The first 5 rows are patterns. Each new row is the sum of 2 different patterns, raised or lowered, with some noise. Before adding, each is slid sideways (what falls off one end comes back at the other) and multiplied by a number that may be negative. Names go in the order of the patterns.
Some rows, each with the names of its patterns after it:
-11  -6  -2  -18  4  -5  1  0  7  -3  -6  -9  -5  -10  -5  6  5  12  6  -5  -11  3  -1  2  -2  -5  -2  -6  -1  -2  9  -6  -10  0  -6  -4  -2  -16  -6  9  2 -> N
0  6  -16  4  -10  14  5  1  -5  -6  -5  -2  -1  -6  -6  13  -4  8  -16  -7  1  2  18  9  2  3  -6  5  3  0  3  -3  8  -11  -2  -4  5  -2  -2  3  0 -> U
2  -3  7  9  -7  -6  -4  10  -3  6  2  2  1  0  5  -2  -8  -16  2  -3  11  -6  3  -16  6  4  -4  3  -18  -1  -4  -6  -3  -2  0  1  11  -13  4  13  -1 -> D
11  2  -2  -7  0  0  0  4  2  12  -7  10  5  2  1  -18  8  13  0  1  5  4  1  2  18  1  7  2  0  -2  6  -4  -17  4  -16  -11  -3  -7  -7  0  7 -> H
0  -1  0  8  -4  -13  0  4  -10  3  5  -3  3  -1  2  -15  0  0  4  5  -2  7  2  9  -2  1  4  -6  5  -2  1  -14  -5  16  1  -3  1  1  0  -11  -1 -> X

New rows, each followed by the names of its patterns:
7  -5  -9  1  -2  -5  -1  1  -4  -8  2  -5  1  -4  -10  -2  -6  3  -3  -12  -8  1  0  -12  -6  -7  -12  0  -7  1  -4  3  -4  1  -6  -13  -8  -4  1  1  6 -> N X
7  6  2  10  9  4  9  10  10  3  9  4  12  7  5  6  2  5  11  -3  9  -1  15  8  6  -2  4  0  3  5  2  8  12  -1  12  -6  -1  5  7  18  6 -> U H
-14  -6  -15  -10  -18  -15  -14  -6  -11  -8  -11  -5  -6  -15  -19  -9  -17  -3  -8  -8  -13  -21  -16  -13  -17  -7  -10  -13  -13  -9  -12  -18  -5  -12  -9  -15  -5  -11  -13  -13  -14 -> U X
-15  -5  1  5  -2  -14  -9  -20  10  -10  4  -1  5  -3  -7  -4  -9  -18  -22  4  -1  17  -4  -3  -26  6  1  -4  -1  -24  -6  -11  -9  -7  2  -6  -9  8  -20  -1  9 -> N D
-14  -1  -8  7  -1  -5  -9  -8  -9  -6  -2  -5  -2  6  -7  -2  -11  -8  -2  -2  5  1  -4  -1  -7  3  -3  -7  -1  -7  0  -10  -10  -7  2  -3  -8  -3  -4  -9  2 -> N U
6  -2  1  1  13  1  -1  -1  -1  -10  2  14  5  4  12  -4  -7  5  -1  4  -1  11  1  -1  -2  -3  8  -6  -5  -6  1  -1  -3  -2  -5  7  2  7  3  -12  -7 -> N X
-17  3  -9  -5  0  -2  -6  1  18  -5  10  4  -3  5  0  -3  -12  -9  -4  -3  6  -4  0  -2  2  -1  -19  3  -8  -6  -4  -3  16  -7  -11  -1  -3  -10  -3  4  -3 -> H X
16  0  3  2  12  3  8  8  8  12  4  6  5  -3  -9  7  -4  13  6  10  -12  9  9  -6  11  -11  6  4  5  3  2  2  5  11  -7  14  21  12  12  2  7 -> N D
-5  8  15  -1  3  -10  -7  -4  1  -1  -17  0  -14  -12  -2  -11  0  -1  6  3  1  -2  -8  -1  -2  -5  10  -3  13  -14  3  2  3  2  -12  6  8  2  2  -5  3 -> U H
-3  -9  8  -12  3  -5  -8  -3  -4  -8  -21  9  -15  -28  -9  -10  -12  -7  0  12  -3  -7  -11  -6  -12  -3  8  -4  1  -4  0  -5  -2  -7  -20  0  17  -5  -4  -4  -6 -> H X
-3  -3  7  0  2  -8  -2  -3  -8  -9  2  -12  4  -8  4  -15  -12  -9  4  3  2  -7  -2  -1  0  -17  -1  -12  8  4  -2  1  -21  -11  -11  -5  0  -1  -10  -6  -5 -> U D
3  2  9  7  3  1  -1  8  -8  4  -8  17  9  -1  -1  -11  -9  1  -3  6  -7  -1  -2  -9  4  -14  6  1  1  -8  1  4  1  0  -1  -9  15  -4  9  -12  -4 -> U H
1  2  2  0  2  -5  13  -5  -2  3  1  2  -11  -1  10  3  4  -2  4  -2  1  7  0  3  -2  2  4  12  -2  -5  -4  -3  -6  8  -6  -4  3  2  15  2  2 -> D H
9  8  6  10  4  9  16  -3  14  3  22  9  5  -4  -1  6  10  4  2  1  20  6  16  -4  1  9  5  26  21  9  13  4  14  18  10  5  3  20  0  6  13 -> N U
7  10  18  4  14  6  9  3  16  14  6  11  15  10  4  5  6  5  11  15  6  5  8  14  11  8  15  7  7  4  10  15  7  18  10  9  15  9  4  4  14 -> N X
4  9  -8  -5  -12  4  1  21  -5  -4  -12  13  -1  3  11  -15  4  -1  -1  -12  1  3  8  18  -10  13  18  10  4  1  13  7  0  -4  0  1  -4  22  6  4  6 -> D X
-7  -2  -15  8  -7  -3  -8  -2  6  -9  -9  -3  -8  6  -8  3  -14  -15  -4  -3  0  0  -1  -6  3  9  -14  7  -4  9  6  -1  -5  -20  -15  -6  -5  4  -7  -5  -4 -> U H
8  3  3  7  7  13  8  15  7  7  2  11  12  10  20  -3  19  12  7  8  11  14  15  5  5  6  21  -5  17  4  21  14  10  9  3  0  -5  10  3  14  14 -> U D
-4  -5  0  7  -5  -4  -9  0  7  -8  10  3  4  -5  1  8  -3  2  -1  -7  13  -2  6  -21  -4  -9  -1  3  0  -2  0  7  8  -12  2  -12  14  6  -2  -1  -17 -> U H
7  1  4  7  9  -15  12  -2  6  5  11  5  -3  2  9  12  1  13  2  21  9  15  -7  6  9  7  20  4  7  7  8  7  13  1  -10  17  -1  -7  5  -8  4 -> N D
-3  11  1  1  1  2  3  0  9  2  0  6  -2  7  -7  -1  -3  5  4  2  5  0  5  4  4  6  -9  8  6  1  1  -5  3  2  0  5  0  -3  3  7  3 -> U X
-9  -16  -2  -14  -7  -13  -1  -7  -6  7  -10  4  -1  10  3  -17  -5  -5  -9  -6  -4  9  -3  -4  -3  -6  -13  -5  10  -8  -10  4  -8  -3  -4  -12  -4  -7  8  -6  -5 -> H X
-14  -3  -27  -5  -26  -16  -9  -6  -3  1  7  -11  1  4  -5  -3  -1  -11  -11  -26  -13  -11  0  -11  -10  -7  -13  -11  -16  -13  -16  -21  -2  -7  7  -20  -24  -12  -12  -15  -17 -> U H
-12  -14  -5  -15  -10  -14  -21  -7  -21  0  -16  -12  -18  -19  -16  -14  -13  -16  -11  -8  -13  0  -24  -17  -12  -7  5  -8  -13  -11  -12  -9  -7  -11  -9  -14  -6  -18  -14  -18  -15 -> U D
-2  -13  -4  -8  -9  -7  -7  -10  2  -8  4  -8  -11  -6  -7  0  -4  2  -8  -4  -1  -16  4  -11  6  1  -6  -7  -18  -13  -12  -3  -4  -16  -8  -8  -7  -7  -15  4  -3 -> U D
-3  5  12  6  10  4  5  5  7  9  5  8  -1  14  9  9  10  8  7  8  12  4  3  13  11  8  17  2  16  5  8  1  6  8  13  6  4  10  -7  -4  -5 -> N H
5  0  0  5  10  8  11  6  6  -1  11  8  6  5  13  9  17  8  -10  -1  13  7  8  17  -1  8  3  5  -5  10  10  13  7  13  9  -2  -1  -6  -3  14  12 -> N U
1  -1  -5  -5  -9  -2  -11  -23  -10  -16  -20  -17  -14  -15  -7  -5  -3  -3  -7  -12  -12  -7  -11  -5  -8  1  -14  -2  -2  -2  0  -24  0  -3  -5  -8  4  -8  -9  -4  5 -> D H
5  -1  -4  -2  -5  -7  -2  2  -4  -15  -7  -3  17  -4  -9  0  -2  -2  -2  -11  -1  -22  8  -3  -4  -3  -12  -13  1  10  -1  8  5  1  2  6  -7  -1  -9  -1  -4 -> U H
-12  4  -5  -1  -3  -3  -4  0  0  -11  -12  -14  -3  -7  8  -12  -2  -18  -1  -6  -8  -1  -16  -5  -5  -9  -10  -9  -10  -7  4  -12  -4  4  -7  -4  -6  0  3  -11  -10 -> N D
5  -10  -1  -22  8  -7  -9  -1  -15  10  -11  -16  -4  -4  -6  -4  5  -13  -12  7  -8  -1  -4  4  0  -4  7  -8  17  4  4  5  5  -1  -8  -7  -5  -7  -8  -1  -4 -> D H
26  23  18  12  16  21  18  31  25  16  18  12  10  14  10  0  23  0  8  13  1  2  5  15  26  22  9  6  11  14  16  18  18  25  6  16  21  22  13  -1  23 -> N H
3  0  -9  5  5  13  11  13  5  15  19  4  7  -7  6  21  3  7  -4  4  21  8  18  7  12  7  -6  3  10  0  -10  17  -13  -17  3  2  -11  8  17  12  10 -> H X
-7  16  16  7  14  12  8  9  11  13  9  7  3  16  12  7  16  -1  14  19  15  5  3  15  -6  18  -3  10  25  20  8  7  5  8  -5  8  18  17  25  25  5 -> N X
-17  -6  -13  -3  -4  -2  -13  -6  -7  -9  -6  -9  -11  -4  -14  -5  -17  -10  -8  -7  1  -5  -8  -10  -9  -8  -8  -8  -7  -4  -7  -18  -9  -11  -7  -11  -9  -7  -14  -8  -7 -> U H
8  9  5  -2  -11  6  -1  27  -9  -9  5  -2  14  1  4  6  -6  3  -3  -1  -8  15  -6  -8  13  -3  14  2  -4  13  11  6  -11  -2  -5  1  4  0  2  -2  1 -> D H
17  4  16  24  20  15  16  16  7  9  20  14  14  17  24  12  5  22  19  10  18  19  12  20  12  9  4  7  10  17  16  10  20  20  27  14  15  15  10  18  13 -> H X
-17  -19  -17  -13  10  -13  -1  -24  -20  -9  -17  15  -8  -11  -7  -15  12  -12  -19  -6  -12  -5  -23  -11  -14  -19  -11  -17  -7  -9  -7  -8  -21  10  -22  19  6  -5  -8  -8  -13 -> U H
-14  -8  -10  -3  -10  13  -16  1  3  -5  -2  -10  1  2  -17  1  -12  11  -19  -4  -5  1  0  -2  1  -7  -8  -16  -13  -5  -2  0  2  -22  -1  -15  -16  -4  -24  -2  -13 -> U D
10  7  -5  2  10  4  6  5  4  3  3  10  3  11  2  0  3  4  0  -4  -1  -5  3  4  -4  -1  3  -1  10  3  4  2  7  3  1  2  2  5  -1  10  8 -> N H
-1  6  10  1  1  -3  3  10  6  -1  3  -1  -5  6  2  7  8  9  7  9  0  9  5  5  13  13  14  8  0  -1  9  9  8  6  3  4  2  1  8  8  1 -> N H
-7  -13  7  0  1  -10  -6  -2  8  11  -4  -4  6  -4  1  9  -7  1  -6  1  -15  -4  -2  5  -2  1  1  -8  -8  -8  -18  2  -3  2  -1  -5  -6  -4  -6  -2  -4 -> N U
-16  -9  -11  -5  -15  -9  -7  -7  -6  -6  -15  -5  -11  -1  -6  -7  -13  -10  -12  -10  -14  -13  -6  -1  -11  -4  -16  -13  -11  -7  2  -4  -7  -4  -13  -10  -7  -7  -10  -9  -2 -> U X
1  0  4  -6  12  -10  9  18  0  9  1  14  9  -4  0  -5  14  -2  9  -5  2  13  3  5  1  -4  -12  -2  0  12  -4  5  -7  6  -2  -1  8  -20  3  2  -5 -> D X
-7  -4  -5  -8  -3  -5  -9  -7  -6  -4  -3  0  -12  3  2  -1  -8  -8  1  2  -1  -3  -5  3  -7  1  -1  -2  -2  -4  2  -8  -9  -13  -1  -5  2  -6  -2  -12  2 -> U D
18  16  13  10  23  30  15  18  12  21  15  25  20  14  21  15  26  16  21  17  10  19  9  10  8  20  10  8  19  19  18  11  8  20  19  18  12  18  18  11  19 -> D H
1  -5  -10  -17  -17  -14  -9  1  -4  0  -4  -12  -14  -12  -3  -11  -11  -11  -9  -1  -12  -15  -2  -11  -16  -10  -11  -11  -18  -17  -15  -3  -6  -13  -14  -5  -8  -7  -1  0  -5 -> N H
-6  -4  -12  7  4  8  -4  -2  -5  -4  -2  -2  -4  11  3  2  -6  -2  -1  3  -9  7  8  -1  4  6  -9  2  -7  22  5  2  -2  -16  -11  1  -7  -8  -3  -15  -9 -> U H
-3  -10  -1  0  -20  -10  -19  -17  -4  1  -16  -16  -20  -12  -7  -7  -7  -11  -11  -23  -8  -8  -9  -11  -11  -11  3  2  -24  -20  -1  -7  -14  3  -17  -8  -21  -13  -22  -11  -6 -> N H
-16  -7  -3  -3  -7  0  3  0  10  -11  5  5  -1  2  0  9  7  -3  -4  1  7  -2  7  -1  4  0  0  -2  -4  0  -13  1  -2  10  -5  -2  -13  6  3  -3  6 -> D X
8  11  13  18  11  4  18  13  13  9  13  13  5  13  10  9  20  12  16  8  17  11  22  20  16  17  16  15  13  3  14  9  23  16  12  12  3  8  7  14  12 -> U H
1  3  0  -2  -2  10  2  -13  1  -9  4  5  5  -5  -20  -4  -7  -9  4  -9  -5  -4  5  0  -9  2  -5  1  -11  -3  -8  -3  -4  -5  -4  6  -5  4  -4  -3  -14 -> U X
13  -10  -18  -2  -7  1  -14  -6  5  4  -1  -12  1  -10  -5  -6  -8  5  -10  4  -2  10  -6  2  -11  5  -5  13  -6  -4  -6  -4  10  6  4  2  -2  -10  -8  -5  -15 -> U D
-4  -16  -20  -9  -14  -7  -18  -22  -8  -1  -6  -21  -11  -6  -30  -8  -16  -3  -11  0  -10  -14  -17  -15  -15  -15  -8  -12  3  -5  -8  -22  -5  -18  -4  -8  -16  -10  -24  -11  -12 -> N D
-4  -6  -5  -7  -3  -1  -9  -3  -2  -3  -8  -7  -4  -1  -8  -7  -6  -2  -6  -1  -10  -3  -8  -1  -2  -6  -10  -13  -6  -7  -2  -9  -7  -7  -4  -1  -12  -7  -11  -5  -1 -> U D
-12  -33  -8  -29  -12  -12  -17  -21  -17  -12  -8  -12  -18  -21  -5  -15  -8  -20  -17  -5  -17  4  -4  -11  -11  -28  -5  -4  -13  -11  -12  -6  -20  -13  -5  -10  -10  -13  -11  -14  -9 -> U H
-9  -4  -4  -1  -8  0  -4  1  -6  -1  5  -11  0  -11  -1  -19  -2  6  -6  -5  -6  4  -4  -13  -3  -4  -5  -5  2  -12  -10  -7  -7  -13  -3  1  -10  -6  -2  -1  -16 -> D X
11  -2  -1  3  4  -2  -2  12  0  11  9  10  4  -2  2  0  -11  3  6  5  4  2  3  -10  1  -5  9  -1  -3  5  3  18  -4  -5  4  -2  2  -2  2  -9  -12 -> H X
11  23  17  32  35  13  26  12  15  19  4  31  26  18  21  22  25  15  30  35  23  22  23  21  16  25  17  2  34  5  18  8  11  14  24  30  31  23  20  19  24 -> U H
-13  9  -17  12  4  -2  -7  -23  -1  5  -5  -8  -3  8  -6  3  0  -9  2  -1  7  0  2  -5  -23  3  -16  -14  -5  -12  -5  -11  1  2  1  -7  -11  -2  -4  -4  3 -> U H
